All groups share one centre, and each spreads out both ways along 14 directions, with some noise.
In the rows, 128 means zero.
Some rows, each with its group after it:
[169 111 104 100 132 149 120 122 123 140 130 114 107 129 145 128 126  93
 141 103]  vuz
[148 154 134  95 182 107 106 158  84 121 102 116 110 168 132 102 145 143
 139 161]  vuz
[172 112 116 128 163 141 108 126 120 138 108 121  82 152 108 104 124 124
 139 139]  vuz
[124  93 123 136 150 166 203 139  93 109  89 119 133 162 126  52 191  97
 146 152]  daki
[161 118 147  97 111 122 153 151 140 123 126 131 162 145 163 102 157 111
 103 115]  Guvip
[155 139  88 136  94 126 157 108 111 107 123 131 178 141 129  91 127 136
 153  87]  daki
[222  52 121 115  99 168  91 103 152 144  98 120 135 135 172 124 127 117
 141 149]  daki
[153 124 127  69 115 187 103 172 144 118  99 132 131  69  55 132 122 103
  67  99]  vuz
[148  95 131 124 106  95 168 159 114  87 149 114 103 182 102 130 142 118
 155 144]  Fali
[134  71 140 154  68 140 131 134 146 148 148 137  86 113  98 135 125  87
 132 157]  daki
[ 88  90 114 150 153 132 159 142 151 109 107  98 121 166 152  55 173 114
 140 158]  Nuzuv
[128 122 108 151 134 128  82 124 124 134 125 110  86 138  57  90 178 150
 130 144]  vuz
[123 139 118  93 137 136 122 116  85  99  93 113 143  92  93  83  83 113
 115 135]  geda
[138 125  71 133 111 189 119 171 160 147 125 116 127 127 106  94 123 104
 156 170]  Guvip
[169 154 122  94 113 123 141 140  69  88 134 114 168 139 150 178 115 145
 179 171]  vuz
[156 163  45  98 105 156 131  87 167  59 122  69 106 174 178 109 155 130
 136 121]  daki
[ 83 126  70 128 131 172 116 138 120 109  83 122 101 146 151  96 170 117
 149 126]  Guvip
[ 86 153 125 163 106 155 143 133 136 133 119 155 140 115 154 147 120 135
 134 168]  Guvip
[123 123 111 138  86 147  99  66 142 147  62 189 134 167 190 105  97 157
 106 144]  Fali
[153 164 136 164 142  99 134  69 136 107 126 138 124 101 158 137 123 153
 103  42]  Fali
[104 125 151 107  51 171 143  86 100 128 153 120 185 116 123 170 200 146
 116 190]  vuz
[ 88 137  85 137 141 131 122 121 133 139 127 103 109 125 126  44 131  96
 139 127]  Fali
[176 120 136  98 135 117 126  64 143  89 138  88 134 108 132 149 106 137
  98  89]  daki
[ 99 133 110 104 133 142 149  74  88 122 150 104 140 126 116 145 177 123
 132  82]  Fali
[127 141 118 110  86  81 103 119  76 115 148 110 132  90 118 106  96 104
 147 116]  Fali
[114 168 136 149 109 183 157  72 140 132 115 125 134  50 127 105 112  99
  82 135]  geda
[ 53  96 106 184 154 146  89  92 151 141  93 155 150 105 132 159  95 183
 148 109]  Nuzuv
[128 113 139  95 149 123 118 135 100 199 149 136 126 166 148 125 121 101
 148 168]  vuz
[120  77 127 162  85  83 129 122 102 137 134 144 186 103 164  86 154 115
 161  65]  Guvip
[169 152 132 186 125 127 151 162  99 139  75 196 143 135 159 103  93 139
 160 141]  daki
[131 136  77 200 106 160  34 161 192 180 123 130  84 114  62  69 137 152
 143 188]  vuz
[108 123 121 147  87 146 136 131 166 131 128 147 143 131 130 142  94 134
 124 162]  daki
[165 123 119 136 119 172 133  91 145 192 135 140 135 111 121  94 128 100
 113 113]  Guvip
[112 104 116 129  69 152 149 158 152 121 116 153 164 140 146 129 141 122
 131 144]  geda
[115 115 111 127 125 153 128 110 124 141 120 114 203 125 104  87 138 152
 142 167]  daki
[146 137 123 139 133 157 146 127 192  96 104 141 127 165 145 155 138 169
  99 124]  Guvip
[ 83  87 159 188  85  90 109 167 149 149 112 223 115 159 108 197  99 182
 133 124]  Fali
[170 137 137 116 132 119 149 164 127 109 130 108  96 135 147 104 133  91
 130 154]  Nuzuv
[162 117 109 128  66 112 105 156 106 101 133 121 122 102 103 106 137 107
 150 123]  Guvip
[107 133 112 150  84  92 126 133 104 123 174 103 117 180 164 127 209 139
 186 177]  Nuzuv
[165 161 137  76 104 151 216 153  92 159 148 185 135 184 125 150 127  86
 111  94]  Nuzuv
[140 102 107 154  86 138  90  80 128 120 103 153 128 157 139 161 152 184
 149 124]  vuz
[102 157 104 134 116 110 121 106 100 134 131 127  81 147  92  81 106 116
 132 152]  Guvip
[122 120  73 170  80 116  78 124 140 114 145 120 122 110  96 128 143 150
 163  93]  Guvip
[ 68  87 149 170 108  98 158 167 152  88 129 124  66 125 142 128 125  92
 136 160]  Nuzuv
[140 169 103 103 147 139 147 165 127 117 125 111 148 140 138  84 156 114
 130 123]  geda
[115 167 152 163 194 130 242 126 103 102 127 132 172 136 141 142  88 141
 146 145]  Nuzuv
[146 104 143 162 143 102 184 190 156 109 143 142 128 158  97 140 104 133
 148 126]  geda
[111 144  96  80 102 201 122 167 111 186  99 191 186 117  84 121 120 111
 106  97]  Nuzuv
[165 112 115  80  83 137 175  91 101 106 125 131 151 168 147 131 111 110
 130 125]  Nuzuv
[130 168  98 225 120 104 117  75 136 132 168 100 132 100  91  84 141 171
 162 135]  Nuzuv
[125 140 112 103 100 145 158  35 147 186 184 122 130 189 125 115 127 117
 104 150]  Fali
[ 81 138 125 189 111 106 100 116 117 148 105 173  84 151 117 107 127 154
 141 156]  Fali
[127 118 131  95 147 113 109 110  86 134  94 147 125 156 122 106 118 138
 118 106]  vuz
[120  95  99 105  62 172  70 139 170 125 121 130 110 160 113 165 180 151
 123 165]  geda
[107 118 136 142 152 137 168 170 129 106 115 119 112 118 114 107 126 101
 132 152]  Fali
[ 65 154 106  92 126 133 104 199 147  99 117 123 160 125 156 140 175 140
 118 111]  vuz
[107 103 113 132 102 119  96 132 105 158 151 139 154 159  72 123 179 161
 154 133]  daki
[117 107 151 111  49 102 139 136  66 112 123 169 126 162  88 164 101 136
 147 190]  Fali
[131 133 119 140 133 120 112 110 125 114 103 132 133 128 149  96 159 146
 123  99]  Guvip
[124  55 112 129 135 166 128 141 150 127 104 113 157 144 104 102 148 135
 143 159]  geda
[102 158 101 180 116 157  80 123 136 147  88 157 121  67 129  93 119 134
 122 115]  Fali
[167 187 107 188 101 100 128 100 106  98 155 101  94 116 115  99 144 143
 160 148]  Nuzuv
[138 117 172 134 123 133 136  75 108 116 131 113 105  79 148 172 112 111
 115 152]  daki
[221 115 126 110  75 173  60  22 147 187 112 150 114 154 162 136 140 154
  94 156]  Nuzuv
[ 86 141 108 159 117 101 123  82 112 144 103 145 134 147 127  25 117 135
 119 137]  vuz
[148 133 126 167 149 130 148 168 136 188 154 152 140 155 129 114 142 124
 165 141]  geda
[113  85 110 162  93 169  66 109 144 241 102 203 103 163 139 103 136 131
 133 154]  Guvip
[120 161 127 111  87 141 126 148  96 122 124 135 114 137 131 121 188 118
 124 163]  geda
[ 64  87 171 122 140 109  82 152 142 119 139 105 113 113  61 173 109 157
 116 207]  daki
[122 112  87 161  67 123  50 139 117 136 127 144 100 100  83 138 115 141
 162 124]  Guvip
[ 85  99 137 100 169 103 165 216 132 154 129 126 132 166  92  49 101  81
 126 161]  Fali
[107 148  83 139 102 187 158 124 128 172 122 136 148  99 123  51 124  70
 130 129]  Guvip
[132 103 127 110  86 107  46 120  97 160 149 118  50 114 102 130 152  99
 135 145]  daki
[ 92  48 131 200 149 109 124  94 154 138 129 137 100 123 178 191  53 132
 192 135]  geda
[ 83 132 104 106 115 101 143 119 139 123 132 152 126 208 132 122 147 153
 114  82]  daki
[171  86 152 201 107 171 178 152 179 140 134 142 116  88 159 141 167  92
 132 111]  geda
[ 80 146 125 153  75 152 143 124 126 143 104 160 110 104 208 109 114  79
 130 162]  vuz
[ 95  73  93 148 100 134 154 110 167  93 107 138  86 175  74  99 142 132
 111  79]  vuz
[ 95 173  74 171 132 198 146 109 138 126 107 114 152 122 166 107 150 143
 164 182]  Guvip
[100 150 145 100 156 116 135 123  62 115 105 118  99  89  86  93  86  92
 110 144]  geda
[108 120 119 141  81  89 100 158 136 167 139 183  93 146 113 121  95 112
 127  98]  daki
[120 102 150 140  95 145 152  74 136 107 103 157 108 139 163 173 107 132
 111 140]  Nuzuv
[117 131 119 159 116 126 128 118 150  98  84 153 121 141 161 123  92 153
 125 138]  Fali
[154 103 104 138 132 141 124 145 152 131 106 126  85 126 107  80  92  94
 130 127]  Nuzuv
[ 98 136 119 159 118 147 128 158 126 123 121 126 106 128 144 139 143 122
 161 191]  Guvip
[110  69 124 125  90 143 105 120 126 125 111 126 105 104 127 122 140  97
 126 120]  geda
[137 122  81 131  90 158 152  82 105 100 114 128 163 123 107 128 103 134
 153 104]  Nuzuv
[105 192  97 108 118 101 113 136  91 143 125 146 129 156 121  69 103 126
 130 137]  geda
[ 74  95 119 157 147 146 117 118 142 139 161  99 113 119 139 179 188 132
 161 117]  vuz
[130 230 124 147  71 114 151 144  99 104 121 155 105 140 142  97 150 126
 118 168]  geda
[125 121  93 161 112  84 100  23 111 205 200  95 169  91 115  49  97 108
 161  87]  Fali
[137  83  77 104  65 113 103 154 162 154 149 116 155 153 121  54  74  92
 154 157]  Fali
[141 123 133 143  46 137 105 163 141 169 157 183  92  88 112 182 117  90
 124  96]  daki
[111  87  83 100 106 137 123 185 161 119 138  99 143 117 113  88 121  83
 144 103]  geda
[144 144 128 130 123 122 178 138 105 123 139 140  91 122 107 115 115  81
 125  92]  Nuzuv

New rows, each followed by its group:
[122 203 105  87 196 166 151 101 154 112 134  89 118 153 115 142 109 145
  94 146]  Guvip
[118 129 135 132  93 145 128 136 122 130  74 178 131 117 170 113  87 111
 115 143]  geda
[ 76 142  97 105 120 181 131 150 145 142 138 118  98 155 125 125 210 106
 113 133]  daki
[109  64 211  84 133 101 112  93 140 184 129 153 106  99 119 136  71  87
  47 114]  daki
[165  80 108 131  81 154 166 114 151 120 121 137  66 155 119 102 138  75
 119  97]  Nuzuv
[ 29 121 118 119 126  93  71 133 116 160 170 124 138 125 101 161 144 148
 143 113]  daki
[156  93 128 148  57 110 148 126 134 115 155 139 123 151 117 155 114 124
 153 145]  Guvip
[114 119 137 117 136 139 127  86 132 145 138 121  90 158 148 133 220 127
  98  97]  geda
[129 152 104 153 139 169 149 114 139 167 151 104 148 127 147  92 152 113
 153 174]  Guvip
[105 172 109 140 124 163 102 109 116 105  78 137 110 126 172 132 187 157
 119 133]  Guvip
[170 145  76 172 150 167  98  86 119  88  77  92 108 119 139  80 155 159
 162 148]  Nuzuv
[139 128 125 113 152 126  88  95 102 124  95 130 111 108 116 122 118 140
 112  89]  Guvip
[121 152 110  78 140  87  92 149  87  99 138  87  39 131 116  89 174  84
 118  83]  geda
[ 43  78 130 106 121 177 144 103 151 143 119 135 163  94  99 148 135 112
  85  87]  vuz
[102 148 104 167 106 132 135 173 158  87 107 123  99 113 130  67 189 116
 116 105]  Guvip
[122 136 121 142  93 102  99 132 105 133 129 136 110 111 123  86 152 114
 131 112]  Guvip
[ 62 143 158 111 171 121 119 117  81 172  86 164 164 138 177 109  99 138
 124 172]  vuz
[140  82 129  95 161 134 113 145 101  89 107  95 126 130  87 143 120 135
 149 150]  geda
[124 166 111  91  58 107 159 142  79  68 125 123 128 139 120 118  98 105
 139 167]  Guvip
[125  52 118 140 156 115 122 115  97 150 127  99  77 133 157  75 171  69
 168 105]  daki
[136 109 127 149  80  87 104 156 146 158 160 136 146 155 152  97 177 130
 146 134]  Guvip
[173 156 107 113 127 143 165  97 111  90 103 133 127 135 134 110 142 123
 108  55]  Nuzuv
[ 87 120 118 107 131  92  65 141 119 175  95 182  89 160  78  76  57 128
 101 113]  Guvip
[ 88 104 135 194 116 128 155   4  64 131 130 121 104 142 147 154  92 145
 194 220]  Nuzuv
[134  95 116  84 111 148  78 136 116 181 149 117 165 124 149 140 172 112
 146 127]  Nuzuv
[ 91  89 140 136 122 101 106 166 124 129 127 144  80 168 135 159 130 133
 153 170]  Guvip
[109  85 103 151  52 102 129 124 100 115 115 148 142 156 171  94 171 124
 171 114]  Guvip
[123 141 151 149 128 133 187 125 146 136 124 146 191  98 159  99 116 117
 103 104]  Guvip
[133 103 106 130 169 100  99 103  98 124  85 125 134 127 110  51  96 139
 138  86]  Guvip
[ 96  75 126 127 134 134 141 112 110 109 151  80 125  87 123 154 140  96
 158 118]  geda
[118 143 108  99 104 128  66 162  94 125 113 117  50 135 121  99 174 100
 135 160]  geda
[ 82 114 103 175 109 164 142 143 127 162 147 116  70 129 138 100 190  73
 169 171]  Guvip
[164 196 115 166 114 132 104 136 117 104 112 125 108  49 107 101 126 126
 116  96]  Fali
[ 86 115 113 168 102 130  96 145  82 120  86 150  60 123 105 111 107 116
 167 190]  Guvip
[154 175 143 105 161 121  92 130 120 140 123 118  76 151  98 122 104 143
 104 198]  Guvip
[169 129  91 103 132 138 168 157 114  95 120 118 121 178 148 118 149 107
 159 105]  Nuzuv
[107 117  97  88 150 140 137 184 130 128 123 109 127 189 121  83 163 111
 142 158]  Fali
[104 155 127 140 145 147 149 144 117 112 117 119 129 132 146 136 114 131
 152 200]  Guvip
[103 129 106 160  57 124 175  64 120  75 169  97 100 104 148 156 122  95
 154 126]  daki
[111 157 139 164 130 102  59 118 144 144 126 153  98 109 153 172 134 172
 120 102]  Nuzuv
[123 145 108 130 105 147 140 120 149 154 127 149 155 159 156 100 138 132
 123 143]  Guvip
[153 116 120 153  91  73  73 153 124 168 166 126 151  99  93  75 115 126
 155 120]  Guvip
[117  88 127  70  97 147  93 137  86 135 115  92 144 104 143  82 129  77
 141 216]  Nuzuv
[188  96 140 154 103 101 171 163 137 110 150 135 118 127  98 114 159 109
 133  68]  geda
[149 159  81 122  91 147 136 145 121  70 140  91 150  91  91 134  93 126
 158 140]  Guvip
[ 97  93 122 113 107 167  83 113 122 154 141 107  88  85  97 149 154  92
 124 147]  geda
[166  93 103 139 112 140  82 140 143 131  91 135 118 145 141  80 182 139
 132 110]  Guvip
[124 120 116 133 118 144 141 138 141  79 126  86 104 104 106 116 125 109
 132 166]  daki
[120 140  98 107  79 155 121 115 139  95 132 112 116  80 135 149 117  97
 112  96]  Fali
[122 164 105 139 121 148 152 157 185  85 112 116 115 135 107  85 114 129
  99 157]  geda
[140  69 132 106 107  82 144 125 110 150 175 114 138 168 137 120 134 100
 159 117]  Guvip
[195  87 107  86 148 165  90  57 106 169 128  65 175 111 142  63 133 108
 148 168]  Nuzuv
[105  87 145 169 125  91 147  81 121 205 144 183 163 200 100  91  96 163
 141 154]  Fali
[111 110 206 123 183 113 141 148 186 165 133 131 150  96 169 125 126 114
  65 126]  Nuzuv
[106 107 155 131 127 106  96 117  84 149 117 148 132 103 148 157 109 133
 147 140]  daki
[119 111 117 101 125 112 124 177 135 137 145 127 154 177 132 138 123 137
 156 161]  Fali
[136 104  84 183  74 158 123 107 144 142 107 150 168 118 166  81 184 134
 152  91]  Guvip
[179 121  93  97 164 140 106 181 129 104 114  87 142 137  38  69 120 139
 141 149]  geda
[148 155  98 122 110  94  78 144 138  90  99 121  86 163 150  75 139 145
 123 132]  Nuzuv
[140 138 135 109 154 142 154 136 111 105 106 119 155 128 131 126 110 131
 126 146]  vuz
[123  94 167 172 122 121 145  29 157 106 102 163  86 143 187 216  86 165
 107 103]  Nuzuv
[182  77 153 180 101 175 149  84 159 162 103 161  38 130 130 109 147  85
  95 138]  vuz
[ 94 167  90 218 163 144 151  86  98 145 149 109 159 126 108 100 169 173
 197 158]  Nuzuv
[200 168 114 106 111 112 106  76 108 107 184  66  91 157 113 145 178 147
 143 158]  Guvip
[144 130 167 233 134 124 181 106 129 178 148 172  92 103 177 132 135 102
 149 120]  geda
[121  57  80 149 117 122  55 101  82 176 142 113 112  75  92  91 141  93
 187  61]  Guvip
[124 174 122 112 169 159 186 128 144 119 163  74 144 154 165 132 160 115
 135 183]  Guvip
[110 128 170 120 127 108 151 167 146 114 148 137  76 185 134 199 115 135
 123 203]  Guvip
[128 125 167 100 125  73 134  54  93 119 125 132  95 129 143 113  86 112
  88  95]  daki
[ 72 123 126 154 177 155 164 188 191 134 104 150 127 136 120 122  79 123
 116 151]  Guvip
[ 84 130  79 122 122 171 124 158 115 122 111 118 118  80 109 104 131  79
 145 103]  Guvip
[175 173 160 154 176 120 188 138 149 149 160 139 104 107  96 123 113 107
  89  68]  geda
[144 119  69  86  86 127 109 165 138 125 159  91 114 164 112  78 148  89
 153 144]  Fali
[196  78 118 134 123 146  71 115 129 132  79 147 147  94 107 120 101 149
 127  77]  Guvip
[188 121  95  70  88 108 138 141 124  61 101 100  97 166 148  66 121  88
 117 112]  Nuzuv
[ 68 102 127 136 127 158 140 134 149 144  97 165  88 122 151 136 164  97
  98  68]  Guvip
[111  93 109 152 158 127  81  74 133 169 175  88  85 111 101 167 124 129
 164 120]  geda
[132 107 101 136  74  92 122  99  99 147 203 105 117 131  93 138 117 107
 178 130]  Guvip
[ 73 131 151 139  97  99 128  77  85 176 158 151 127 154 200 150 187 126
 144 127]  Guvip
[112 120 135 126 121  90 162 151 125 103 141 107 111 164 171  75 205 101
 129 112]  Guvip
[110  96 117 133 175 136 114 148 125 122  99 116  95 111 112 101 125 106
 136 100]  Guvip
